There are 10 hidden switches. A switch that is on adds its own fixed numbers to the row, and there is some noise. The rows also spread widely along 12 directions, which tell nothing about the answers.
In the rows, 128 means zero.
Known rows, each followed by its switches (1 for on, 0 for off):
[147 153 157 138 108 135 128 116 152 129 113 112 130 145 167 137 123 171
  82 122 129 113 138  97 117 120  93 139 107 128 132 137 105 103 150 124] => 0 1 0 0 0 1 0 1 1 1
[127  98 152 118 136 155 115 103 180 139 151  96 105 126 112 139 131 125
 122 105  76 131 154  98 124 106 152 158 146 115 127  96 183 107 143 109] => 1 0 1 0 0 0 0 1 1 1
[143 149 147 120 111 130 106 109 141 124 120 129 134 155 129 143 145 169
 101 152 105 114 134 102 136 128 120 139 134 141 133 141 149 112 159 125] => 1 0 0 0 0 0 1 1 1 0
[148 138 122 132 100 130 113 115 154 154 134 137 102 180 139  97 136 142
 130 155 108 103 128 177 155 124 100 149 146 154 119 139 101  93 131 161] => 1 0 1 0 0 0 1 1 1 0
[133 174 150  95 122  91 105  94 125 132 104 143 147 157 157 160 143 229
  55 149 112  81 196  66 123 110  85 132 109 167  82 180 123 106 101 124] => 1 1 1 0 1 0 0 1 1 0
[106 126 139 128 103 123 153 173 133 131 141 138 147 123 134 105 150 131
 110 132 104 147 146 170 130 127 129  95 144 163 183 106 101 134 126 109] => 0 0 1 1 1 0 1 0 1 0
[122  99 182 150 155 116 126 100 192 112 138 123 142 132 144 117 162 180
  98 100  93 127 137 114 115 102 135 137 141 129 144 126 187 106 142 128] => 1 0 1 1 0 0 0 1 0 1
[149 121 128 160 123 141 110 129 164 144 121 135 124 167 111 104 155 149
 115 134 104 120 116 158 141 134  99 144 155 153 146 139 134 103 143 163] => 1 0 1 0 1 1 0 1 0 1
[138 112 154 161 116 111 116 124 141 108 111 144 145 160 155 110 137 171
  96 155 113 109 124 146 137 136 113 132 132 141 158 128 110 125 144 135] => 1 1 1 0 0 0 1 1 0 1
[113 111 120 120 122 126 107 125 103 119 113 141 149 131 106 135 110 142
  99 154 107 120 159 107 139 148 145 122 112 140 159 114 104 139 135 106] => 0 0 1 0 0 1 1 1 1 0
[155 116 142 101  71 155 126  82 110 128 127 122 131 184  98 141 134 105
  93 170  81 106 170  74 120 157 111 182 141 147 104  85 151 161 164 134] => 0 1 1 1 0 1 1 0 1 0
[116  92 138  99 126 116 104  96 151 154 152 160 135 139 134 128 166 147
 101 147  65 101 166  74 144 146 154 183 113 168  70 157 181 157 173 112] => 1 1 1 1 0 1 1 0 0 0
[160 129 186 147 115 122 196 163 142 124 136 134 136 145 154  85 181 128
  88 125  75 126 172 137  99 123  63 113 180 190 134  95 127 148 109 113] => 1 0 0 1 0 1 1 1 0 1
[161 133 118 165 111 147 133 145 116 111 110 116 164 159 159 124 112 159
  84 183 140  91 115 142 124 126  71 104 132 151 163 135  78 159 171 178] => 1 0 0 0 1 1 1 0 0 0
[159 142 145 137  69 143  97  97 134 132  95 144 118 199 119 117 138 141
 108 164 118 112 113 128 150 173 106 172 135 138 142 137 102 115 153 136] => 1 1 1 0 0 1 1 1 0 1
[160 120 132 151 126 105 117  85 138 133 126 152 136 180 147  94 137 175
  75 133 120  89 146 112 127 130  72 176 106 152  73 153 118 111 128 188] => 0 1 0 0 1 1 1 1 0 0
[133 103 159 120  83  94 114  88 162 132 125 168 121 178 163 100 165 154
 124 155  73  87 122 125 152 172 130 190 108 163 102 141 141 130 171 140] => 0 0 1 1 1 1 1 1 0 1
[146 127 109 148 137 150 113 136 142 149 131 123 114 148 121 108 126 130
 111 154 116 112 141 159 139 115  98 128 146 148 136 131  98 108 144 157] => 0 0 1 0 0 1 1 1 1 0
[133 110 161 160 109 107 132 117 141 105 117 155 159 150 159 105 144 169
  94 126 114 132 109 127 123 147 120 147 110 121 159 118 132 124 178 120] => 0 1 0 1 0 0 0 1 1 0
[113  69 101 162 179 113  42 112 131 123 106 168 132 114 151 122 111 141
 127 187 109  97 114 110 149 172 174 173  87  94 119 152 129 155 212 109] => 0 0 1 0 0 0 0 1 0 1
[122 116 148 142 140  92 147 139 141 107 129 152 143 137 127 116 160 165
 110 114  85 119 146 138 131 130 104 125 131 170 129 121 143 110 105 136] => 0 0 0 0 0 1 0 0 1 1
[136 140 130 143 137 128 105 118 147 148 123 142 152 150 139 110 163 181
  91 150 115 117 129 129 130 120 103 130 137 155 125 170 137 120 162 149] => 1 0 1 1 0 0 0 1 0 0
[146 180 167 117  68 106 135 112 101 110  79 159 131 202 103 131 153 153
  99 153 132 126 150 142 138 171  84 115 169 158 171 120  75 109  70 111] => 1 1 1 1 0 1 0 0 0 0
[158 136 166 159 120 139  89  73 175  97  93 106 101 189 119 149 109 171
 120 139 130 101 109 142 140 125 105 141 153  93 181 108 120  64 130 154] => 1 0 1 0 0 1 0 1 1 1
[120 143 148 113 116 163  80  96 177 164 131 101 110 132 153 142 111 160
  95 103 145 133 131  88 141 117 154 149 100  98 135 159 104  86 156 101] => 1 1 0 1 0 1 1 1 0 1
[112 126 153 126 103 118 110 108 156 138 112 149 155 143 116 114 142 172
  94  92 130 156 124  97 137 149 153 143 102 123 168 148 130 104 143 104] => 1 0 1 1 0 1 0 1 0 0

New rows. What belongs after each?
[139 123 181 127  89 107 117 109 167 105 114 148 129 167 152 144 161 171
 119 171  66  93 120 124 148 158 139 140 150 153 177 124 161 126 194 105] => 1 0 1 1 1 1 1 1 1 0
[164 133 176 170 147 126 134  85 149 101 103 111 144 159 148 111 126 176
  57 106 145 112 148  88  85 105  65 143 122 111 125 113 121 108 119 163] => 0 0 0 1 0 1 0 1 0 1
[ 99 129 173  96  75  44 138 105 185 137 144 193 132 163 184 112 201 210
 136 135  50  91 122 150 175 154 148 154 105 207 117 177 159  94 150 121] => 0 0 1 1 1 1 1 1 1 0
[157  82 170 162 117 135 129  94 186 118 131 121 115 155 178 110 124 134
 125 142  98  99 106 122 122 136 129 169 134 105 148 105 147 142 212 128] => 1 0 1 1 0 1 0 1 0 0
[115 138 153 103 120 115 146 142 163 145 141 133 130 124 136 134 175 160
 109 117  81 119 159 108 132 124 126 124 138 186 113 152 158 123 119 103] => 1 0 1 0 0 1 0 0 0 1
[101 150 126 120 101 110  95 144 155 141 112 154 140 133 145 142 158 190
 126 151  99 117 106 151 171 152 148 118 109 164 172 176 117  95 166 112] => 0 0 1 0 1 1 0 1 1 1
[125 110 142 124  92 133 111 105 169 126 122 115 140 154 150 148 121 183
 112 143  92  98 112 114 151 135 136 145 108 139 161 136 141 116 183 141] => 1 0 1 0 1 1 0 1 1 1
[115 143 145 136  97 108 113 133 114 111  93 147 161 145 137 118 126 172
  89 125 150 137 120 114 135 152 126 122  95 125 160 140  84 119 116 114] => 1 0 0 0 0 0 1 0 0 1
[ 96 117 138  73  77  98 137 112 118 127 136 155 173 138 106 149 157 167
  98 120  71 126 159  58 148 162 165 141  97 185 118 138 175 155 129 104] => 1 0 0 0 1 1 1 0 0 0
[123 112 158 151 111 104 144 149 138 103 120 157 151 135 145 123 159 146
 119 134  94 124 114 137 135 160 124 128 130 157 160 119 135 140 151 106] => 0 1 0 0 0 1 0 0 0 1
[131 166 143  93 103 138  96 119 118 141 115 143  90 165  94 151 149 113
 127 166 107 116 169 124 149 150 133 136 181 150 123 130 120 114  91  78] => 1 1 1 0 0 0 1 0 0 0
[121 141 153 117  89  75 123 121 166 127 125 171 132 168 156 120 186 191
 135 151  75  98 109 162 162 149 118 147 127 185 122 166 155  98 147 138] => 1 0 1 0 0 0 0 0 1 1
[ 96 108 153 130 107 108 150 141 121 122 122 139 151 116 169 101 108 139
 108 103 134 153 136 131 125 143 145 116  91 119 168 100  69 133 107  85] => 0 0 0 1 0 0 0 1 0 1
[144 114 170 154 106  83  95  96 146  99  95 180 117 171 129  96 145 154
 121 123 109 131 105 122 142 178 138 183 113 101 144 120 140  97 151 102] => 1 0 0 0 0 0 1 1 1 0
[149  84 174 198 150 128 130 122 176 105 119 130 129 142 156  80 123 144
  96  97 130 136 111 146 113 125 112 140 129  96 177  95 108 110 146 135] => 1 0 0 1 0 1 1 1 0 1
[105 124 161 142 149  93  84  68 185 101 125 132 116 163 143 146 131 206
 137 119 114 107 105 167 163 106 142 125 131 113 160 137 141  43 111 158] => 0 0 0 1 0 0 0 1 1 1
[150 136 174 155 132  94 131  98 178 119 124 151 102 174 152  93 157 164
 117 103 118 119 124 161 123 117  84 153 149 128 119 130 131  72 105 152] => 1 0 0 1 0 0 0 0 1 0
[132  91 141 131  86 114 155 133 129 122 143 152 141 168 147  99 139 134
 131 157  71 113 125 169 155 157 120 130 142 176 158  97 110 144 150 141] => 1 0 0 1 0 1 1 1 1 0
[104 129 138  91  93  98 133  90  99 123 125 147 136 167 126 130 118 144
 121 134 112 124 157 127 148 148 136 130 121 147 126 104  98 124  70 119] => 0 0 0 1 0 0 0 1 0 0
[125 109 104 127  89 121  81 111 121 147 105 181 151 177 122 107 149 164
 114 174  89 111 110 132 169 189 127 172  96 158 128 163 117 137 192 151] => 1 0 1 1 0 1 0 1 1 1
[117  83 155 114 163 111  89  61 130  74 117 100 125 128 176 184  51 154
 104 182 124  56 171  58 120 117 166 138 101  77 127  91 115 163 136 101] => 1 0 1 0 0 0 1 0 0 0
[111 120 109 101 105 126 113 120 115 141 131 131 154 140 149 136 109 170
 102 168 108  99 154 118 148 125 137 121  99 160 127 144  98 141 142 133] => 1 0 1 0 0 0 1 1 1 0
[137 143 175 131  87 123 164 152 137 105 124 125 114 153 148 139 150 124
 125 149  96 112 138 153 134 145 106 107 171 165 175  90 106 130 110  96] => 0 1 0 0 1 1 1 0 0 1
[121 114 179 139  83  91 131 101 146 102 106 143 137 160 156 103 125 165
  92 104 127 126 133 118 126 145 134 156  99 113 158 102 105 105 105 109] => 0 1 1 0 1 0 1 1 0 1
[ 98 125 120  95  91 141 120 103 141 149 148 105 155 144 106 134 126 163
 102  96 126 144 133 101 148 111 148 136  96 146 121 139 136 104 112 155] => 1 0 0 0 0 0 1 0 0 1
[125 124 148 143 115  92 117 123 134 121 105 175 148 162 107  96 174 168
 108 125  96 136 129 141 141 156 120 144 134 161 136 139 143 108 108 130] => 1 0 1 0 0 0 0 1 0 1
[182 150 135 148  89 174 115  67 178 134 134  80 143 206 104 147 149 194
  80 149 112  95 113 122 135  87  69 149 159 161 133 147 173  80 182 230] => 1 1 1 0 0 1 1 1 1 0
[125  68 116 132 111 118 150 126 134 138 159 138 154 151 176 118 120 156
 120 164  66  79 138 147 155 139 111 139 118 188 107 125 121 165 153 169] => 1 1 0 0 1 1 0 1 0 1
[123 113 130 125 126 140  81 100 157 141 131 127 120 134 147 150 118 145
 119 167 110  97 124 105 152 140 165 151 113 122 133 151 129 128 188 110] => 0 1 1 0 0 1 1 1 0 0
[122 105 122 128 115 145  96  96 115 121 118 115 144 137 110 126  94 131
  88 116 141 139 141  73 120 136 142 170  79  89 121 104 120 125 144 135] => 0 0 0 0 0 0 1 0 1 1
[136 108 171 158 122 115 119 114 173 123 121 137 131 151 178 109 138 172
  96 138 111 103 129 137 134 132 119 140 122 132 151 139 107 116 160 127] => 1 1 1 1 0 1 1 1 0 1
[ 54 148 117  52  78 127 116 150 123 156 143 126 156 106 133 182 120 183
 127 133  97 132 146 117 193 134 195  76  93 182 178 160  93 106 116  77] => 1 0 0 0 0 1 1 1 1 1
[133  98 152 130 126 134  78 109 181 138 127 136  45 149 158 119 115  86
 177 164  91  98 118 156 158 158 171 179 158  89 137 103 114 116 156  76] => 1 0 1 0 1 0 1 1 0 1
[135 124 192 124  73 137 167  68 219 120 163  57 115 186 185 142 103 195
 105 102 109  87 130 166 142  57  96 113 142 143 172  92 107  61  97 196] => 1 1 1 1 1 1 1 1 1 1
[171 125 161 161 120 126  87  97 138 105  80 147 107 180 131 114 132 139
 105 169 118  94 128 111 126 169  99 172 140 112 137 120 113 124 158 121] => 1 0 1 0 0 1 1 1 0 1
[123 123 119 132  73 139 114 140 120 136 108 140 184 140 179 124 134 173
  95 198 119 102  95 118 147 166 134 127  79 161 168 165  87 174 238 134] => 0 0 1 1 0 1 1 1 0 1
[110  73 168 131 122 113 148  90 173 103 156 105 126 136 134 130 107 138
 124  88  98 122 131 119 134 114 164 134 120 117 164  73 148 111 114 128] => 0 0 0 0 1 1 1 1 0 0
[144  86 149 157 152 103  97  97 155 115 118 162 117 165 151 100 140 149
 104 158  92  79 142 129 132 148 108 171 129 136 105 129 130 138 151 155] => 1 0 1 1 1 1 1 0 0 1
[126 104 187 171 129 106 179 158 167 105 125 137 130 128 163  83 145 140
 108  95 100 142 141 165 106 122 105 110 145 137 191  79 100 109 114 101] => 0 0 1 1 0 1 0 1 1 1
[ 97 128 108  94  74 160  59  83 113 135 113 121 181 159  92 186 106 192
  91 170 121 126 114  83 179 157 185 128  90 132 192 157 124 123 201 129] => 1 1 1 1 0 1 1 1 1 0
[174 108 130 143 118 166 120  80 207 154 162  83  82 168 188 132 110 141
 147 156  92  66 100 141 142  98  96 176 141 124  94 133 150 108 216 190] => 1 0 0 0 0 1 0 1 1 0
[124  86 116 174 159 136  47 109 140 115  93 156 135 146  68 123 120 145
 111 128 118 144 108 122 153 167 159 157 119  89 178 123 138  98 166 125] => 1 0 1 0 0 1 0 1 1 1
[160 124 172 149 162 139 122  95 174 123 124 101 103 146 157 115 130 137
  88 119 121 104 167  98  87  96  87 155 151 104 100 109 140 120 122 131] => 1 0 1 1 0 0 0 0 0 1
[105 113 115 159 204 113  73 137 144 151 130 149  77 120 150  96  98 126
 131 136 140 108 162 194 150 109 129 117 138 109 120 136  40  78  59 114] => 0 1 1 0 0 0 1 1 0 1
[131 113 162 137 105  97 138 119 145 103 118 143 163 155 145 125 142 192
  92 142  88 104 136 114 135 133 118 126 116 163 161 129 137 123 154 133] => 1 0 1 0 0 1 1 1 1 0
[129 146 128 144  80 135 153 140 110 125 119 118 191 155 134 119 124 187
  65 125 150 136 126 136 132 120  92  90 111 167 184 135  73 123 121 164] => 0 1 0 0 1 1 1 1 0 0
[139 111 132 133 100 138  90 109 147 124 120 137 125 163 110 123 147 135
 124 159  94 118 112 123 144 154 138 173 132 130 134 124 160 120 179 133] => 1 0 1 0 0 0 1 0 1 1
[116 154 123 113 120 130  78 119 120 147 109 139 116 146 136 137 113 150
 105 159 146 109 153 127 149 139 131 131 118 126 123 158  65 111 101 108] => 1 1 1 0 0 0 1 0 0 1
[147 159 158 154 119 121 117 132 123  99  93 144 124 158 143 128 135 153
 118 165 131 122 116 163 127 146 100 105 162 120 190 116  92 108 141 107] => 0 0 0 1 0 0 0 1 1 0
[145 100 142 170 157 155 106 102 147  92 119  87 157 144 103 141 101 155
  76 133 143 119 138 105 104  93 119 119 147  97 175  94 145 129 140 165] => 1 0 1 0 1 0 1 0 0 0
[154 138 162 153  78 142 129 116 143 119  99 127 118 174 145 103 119 124
 117 149 149 128 104 153 129 155 113 135 138 110 193 103  66 116 153 118] => 0 0 1 1 0 1 1 1 0 0
[148 177 125 120  33 151  88 110 131 163  91 156 138 190  75 106 179 134
 104 118 143 173  87 101 139 190 126 197 116 124 135 165 146 102 180 124] => 0 1 1 0 1 0 0 0 0 0
[126 149 137 116 133 122 106 124 118 137 114 146 121 152 123 123 142 140
 100 160 124 116 168 125 129 131 113 122 151 144 125 137  94 129 100 110] => 1 0 1 1 0 0 1 0 0 0
[126 114 144 122  30 156 133 116 140 131 126 113 160 167 170 118 111 156
 108 155 119 128  96 136 151 149 139 144  98 131 190 108  87 139 200 132] => 1 1 1 1 0 0 1 1 1 1
[136 111 145 119 104 134 115  94 161 147 136 130 121 160 160 131 145 148
 113 158  81  89 139 113 138 141 122 168 128 154 106 136 144 136 173 139] => 0 1 1 1 1 1 0 1 0 1
[162 110 189 197 134  94 151 130 169  82 116 149 126 177 159  98 161 168
 113 139 102  94 106 189 131 134  75 127 171 152 166 112 126 101 124 157] => 1 1 0 0 0 1 1 0 0 1
[120 137 148 145  92 110 126 117 181 139 125 135 130 153 166  91 134 173
 118 100 147 137  93 168 138 123 122 141 100 114 165 141  96  80 143 147] => 0 0 1 1 1 0 0 0 1 0
[125 105 133 150 150 127 103 119 136 103 122 132 138 137 120 147 132 150
 126 161  94 106 122 134 148 142 134 123 145 142 158 121 145 128 155 133] => 0 0 0 0 0 1 0 1 0 1
[102 102 137 134 138 114 126 146 190 147 163 131  97 127 177 120 141 142
 152 141  87  88 125 199 167 114 143 117 143 166 141 138 105 106 126 137] => 0 1 1 0 1 1 1 0 0 1
[134 120 159 180 156  99 106 127 148  99 102 146 149 135 168 112 133 195
  77 148 122 101 137 137 118 117  98 124 114 127 151 140 107 105 146 135] => 0 1 1 0 0 0 1 1 1 1
[126  77 157 165  78 115 201 188 155 107 153 137 175 136 177  92 159 149
 113 150  61 114 111 185 137 136 107 105 138 201 193  96 123 164 185 143] => 1 1 1 0 0 1 1 0 1 1
[107 121 133 124 108 109 108 123 147 122 122 138 162 144 136 128 138 191
  92 131 110 114 133 120 144 125 133 134 101 151 142 148 132 112 137 145] => 1 0 1 0 1 0 1 0 1 1
[124 109 152 161  98 103 134 132 126  96 111 163 186 172 115 113 168 187
  91 147  92 131 114 164 141 152 108 119 142 169 188 118 141 123 146 155] => 1 1 1 1 0 0 0 0 1 1
[110 109 141 143 111 114 121 133 126 104 113 145 162 141 112 115 145 145
 108 141 115 136 120 137 134 147 144 127 123 141 171 114 127 134 138 127] => 0 0 1 0 0 0 1 0 0 1
[159 145  93 137  84 184  81  93 136 181 109 123 119 181  63  89 128 110
 103 107 162 164 107 108 136 154 112 193 110 105 114 147 112  92 154 170] => 0 0 1 0 0 1 0 1 0 0
[149 123 126 137 118 142 119 106 145 146 124 118 144 159 119 106 128 156
  81 121 126 125 147  98 112 114  96 156 124 132 110 132 136 125 136 160] => 1 0 1 0 1 0 0 1 0 0
[125 113 152 144 140  92  83 100 147 114  98 168 137 142 133 126 137 184
  89 107 116 123 132  79 137 161 132 175  83 110 116 154 142  99 146 110] => 1 1 0 0 0 1 0 0 1 1
